There are 5 ways to turn a row about zero (a turn may also mirror it). The second row of each pair is the first, turned, with some noise. The first 45 pairs use one turn. New pairs use 3 turns, one after the other, and a turn may come again.
In the rows, zero is written as 128.
Known pairs, each followed by its turns in order:
[129,182,106,118,142,156,182,147]
[111,169,123,80,66,121,145,138]  Nepig

[116,155,171,98,112,88,91,83]
[92,85,131,127,56,103,136,130]  Pur

[99,100,176,80,154,141,77,89]
[171,115,110,102,46,117,153,142]  Pur

[96,161,73,179,102,159,141,173]
[161,61,146,131,159,184,122,170]  rokeg

[84,184,120,116,123,144,107,117]
[144,173,107,91,106,102,149,134]  geka

[114,168,107,111,90,88,78,90]
[92,182,87,133,77,128,157,113]  geka

[121,147,178,172,105,178,166,118]
[137,80,152,48,128,131,134,114]  geka

[80,116,88,102,159,171,89,127]
[123,74,187,95,121,146,158,126]  Nepig

[70,116,106,125,74,87,172,148]
[157,142,153,63,172,178,162,110]  niba

[103,157,85,133,105,117,153,149]
[142,117,93,136,99,87,122,113]  geka

[114,170,144,98,71,85,108,110]
[79,160,74,108,90,129,121,123]  geka

[124,80,138,144,74,100,146,136]
[113,155,132,148,112,153,98,78]  Pur

[140,184,119,114,75,170,125,149]
[168,183,177,153,107,114,151,109]  niba

[155,104,103,102,120,165,117,152]
[136,137,90,116,140,175,144,128]  Pur

[155,151,130,138,106,85,87,126]
[113,130,107,135,113,102,191,120]  niba

[87,180,108,147,106,143,75,78]
[98,184,126,178,127,186,161,129]  niba

[128,182,129,181,156,133,74,139]
[167,134,128,202,125,172,130,118]  rokeg

[127,93,116,181,147,137,147,186]
[70,162,157,138,158,119,142,167]  Nepig

[100,96,79,164,184,182,175,161]
[59,126,171,104,116,148,155,207]  Nepig

[177,174,135,87,159,140,103,87]
[176,151,93,152,97,92,161,89]  rokeg

[174,162,107,116,183,110,169,149]
[159,167,106,87,103,104,150,181]  Nepig

[87,176,122,177,150,111,165,136]
[128,172,95,77,110,170,130,128]  niba

[156,139,166,169,140,163,146,148]
[114,134,95,130,142,180,174,120]  rokeg

[158,84,183,164,86,117,170,79]
[109,125,67,178,147,138,53,154]  Nepig

[109,73,70,130,96,127,120,135]
[135,131,126,140,208,138,134,105]  niba

[166,111,135,150,153,139,132,96]
[121,139,91,123,121,142,124,85]  rokeg

[72,102,136,171,78,130,87,118]
[143,113,109,168,154,197,167,93]  niba

[125,181,85,72,109,106,109,151]
[159,97,132,165,94,75,128,179]  rokeg

[108,135,103,86,135,182,117,174]
[168,111,117,66,151,164,125,133]  Pur

[75,178,74,150,90,178,172,101]
[152,116,107,81,106,25,165,94]  geka

[181,144,121,154,120,111,180,146]
[114,103,60,118,112,146,131,153]  rokeg

[84,128,89,170,104,172,181,126]
[155,178,141,110,156,176,83,83]  niba

[74,129,107,169,83,167,131,172]
[139,74,88,112,131,91,173,144]  geka

[150,183,140,91,80,73,126,77]
[173,156,78,134,139,51,107,155]  rokeg

[127,166,156,139,150,98,111,183]
[152,119,102,115,84,154,105,154]  geka

[154,117,186,120,165,149,72,77]
[154,71,85,101,189,149,107,117]  Nepig

[97,182,109,151,131,139,151,104]
[117,139,109,132,81,174,159,126]  Nepig

[146,87,130,95,155,176,77,140]
[169,141,87,85,103,179,172,148]  Pur

[125,142,79,97,135,120,81,156]
[154,110,165,116,122,96,184,107]  Nepig

[161,163,136,73,132,92,143,123]
[111,59,123,143,126,126,160,116]  Pur

[108,114,104,134,139,96,91,115]
[126,126,153,145,105,154,116,168]  Pur

[74,145,87,101,128,90,181,73]
[187,130,145,66,99,105,66,156]  rokeg

[131,121,110,81,179,140,162,113]
[103,129,158,107,134,110,81,163]  niba

[102,157,84,171,139,120,177,84]
[133,128,171,125,84,52,132,90]  geka

[99,177,161,146,112,183,127,86]
[108,145,101,84,115,54,111,147]  Pur

New pairs. What belongs after each?
[124,178,70,126,140,75,182,91]
[74,173,93,103,134,193,184,103]  Nepig Nepig niba

[128,184,108,103,150,179,121,95]
[152,86,133,178,93,161,165,131]  Pur geka geka

[154,127,94,137,99,184,178,102]
[112,161,98,93,159,166,175,144]  Nepig Pur geka

[112,172,171,71,143,118,140,181]
[165,138,141,103,178,201,151,111]  Pur geka Nepig

[112,164,103,114,79,152,127,136]
[120,103,78,114,94,139,154,130]  niba geka Pur

[163,173,153,178,180,162,143,76]
[160,93,32,130,144,145,175,145]  Pur rokeg geka

[106,129,106,91,104,95,174,149]
[90,162,104,143,94,88,142,88]  Pur Pur Nepig

[126,79,173,156,180,122,91,90]
[98,155,144,141,177,190,92,155]  niba Nepig Nepig

[140,186,169,134,163,145,156,123]
[166,107,88,130,112,176,110,99]  Pur Nepig geka

[100,104,154,71,102,91,123,75]
[142,105,122,127,65,146,166,77]  geka Pur Pur

[121,78,73,113,158,114,165,162]
[105,155,183,93,125,177,163,145]  rokeg Nepig geka

[93,152,140,150,94,128,160,157]
[116,103,119,128,89,149,165,112]  niba niba niba

[161,158,132,85,184,162,86,99]
[147,63,126,168,176,137,66,127]  rokeg Nepig rokeg

[130,165,70,143,167,95,165,137]
[128,163,141,195,143,87,161,135]  rokeg niba Pur

[133,131,133,93,174,143,142,149]
[111,108,85,164,106,142,111,130]  Pur geka niba

[97,165,167,77,186,149,152,94]
[100,57,172,103,79,119,137,152]  niba geka rokeg

[181,167,136,96,181,97,118,162]
[131,81,207,160,154,104,142,149]  Nepig Pur geka

[109,105,142,109,155,124,178,182]
[137,180,77,158,119,123,85,154]  niba geka niba

[139,76,76,95,106,88,149,79]
[59,89,112,71,112,79,152,119]  niba rokeg Pur

[91,78,103,145,150,85,128,77]
[126,109,164,194,101,172,156,121]  niba niba rokeg

[186,177,86,175,118,137,132,90]
[106,124,135,150,193,143,208,132]  Pur rokeg rokeg

[183,133,129,80,94,129,170,80]
[137,71,167,133,172,161,189,138]  rokeg Pur geka

[114,87,95,99,89,111,125,156]
[94,101,127,139,164,81,143,115]  Nepig niba geka

[130,87,139,116,139,88,93,108]
[174,110,91,155,99,136,93,139]  Pur geka Pur

[160,168,158,95,98,100,160,168]
[99,97,115,192,120,151,157,104]  rokeg geka geka

[114,183,156,125,79,146,110,73]
[136,151,161,122,101,57,127,183]  Nepig niba Pur

[150,121,110,169,178,115,83,111]
[106,122,186,94,108,152,99,108]  rokeg geka niba

[97,115,179,172,102,168,125,177]
[116,101,135,125,172,81,157,52]  rokeg niba Nepig

[161,93,133,115,142,73,74,75]
[179,111,103,97,185,120,125,177]  rokeg geka rokeg

[76,82,168,80,122,160,97,157]
[177,135,154,143,73,128,101,181]  Nepig geka niba

[125,111,99,136,179,174,167,132]
[155,183,157,118,96,91,134,151]  Pur Nepig Nepig

[107,155,154,146,161,179,124,157]
[127,144,116,175,71,116,126,153]  Nepig geka rokeg

[116,158,93,95,179,80,119,82]
[154,99,87,194,106,135,144,184]  rokeg Nepig Nepig

[118,84,132,135,112,179,117,79]
[131,150,67,80,134,117,100,107]  geka rokeg geka

[154,151,145,147,152,150,176,159]
[87,104,182,136,102,155,103,112]  niba Pur Nepig

[110,128,129,150,77,180,80,118]
[101,184,175,167,136,156,132,112]  rokeg rokeg niba

[76,88,94,137,79,169,148,132]
[146,96,93,166,101,84,58,118]  niba Pur geka

[177,183,179,99,94,184,161,95]
[182,145,62,193,108,96,88,121]  geka rokeg Nepig

[79,110,148,91,116,85,82,146]
[163,132,133,125,102,155,159,198]  niba Nepig niba

[96,84,97,80,182,77,78,83]
[160,120,217,136,89,96,95,192]  Pur Nepig Pur

[95,163,91,148,159,122,128,96]
[118,116,164,132,77,145,97,117]  Pur Pur niba

[71,73,168,182,92,144,186,162]
[178,86,216,158,159,104,108,157]  niba Nepig Nepig

[144,83,81,93,94,72,86,71]
[127,83,92,115,90,126,206,195]  geka Pur niba

[155,167,137,144,112,93,97,181]
[137,130,170,184,127,169,95,134]  geka Nepig Nepig

[106,78,82,78,92,140,98,166]
[118,136,121,107,138,170,177,207]  geka Nepig rokeg

[172,87,167,166,89,160,124,81]
[124,175,149,151,194,126,137,67]  Nepig rokeg rokeg

[159,174,128,152,125,96,83,184]
[172,112,87,176,157,134,114,73]  Nepig geka Nepig

[160,95,121,127,166,175,173,184]
[146,104,135,192,114,185,170,132]  rokeg Nepig niba

[113,176,79,127,154,108,160,186]
[86,132,190,97,119,83,175,129]  niba Nepig niba

[116,173,105,157,95,143,154,136]
[126,133,102,134,105,72,142,155]  niba rokeg Nepig

[164,154,83,74,100,159,90,157]
[163,59,154,113,113,117,101,162]  rokeg niba Nepig

[146,144,126,147,122,72,180,131]
[131,187,93,147,141,130,133,103]  Pur Pur Nepig

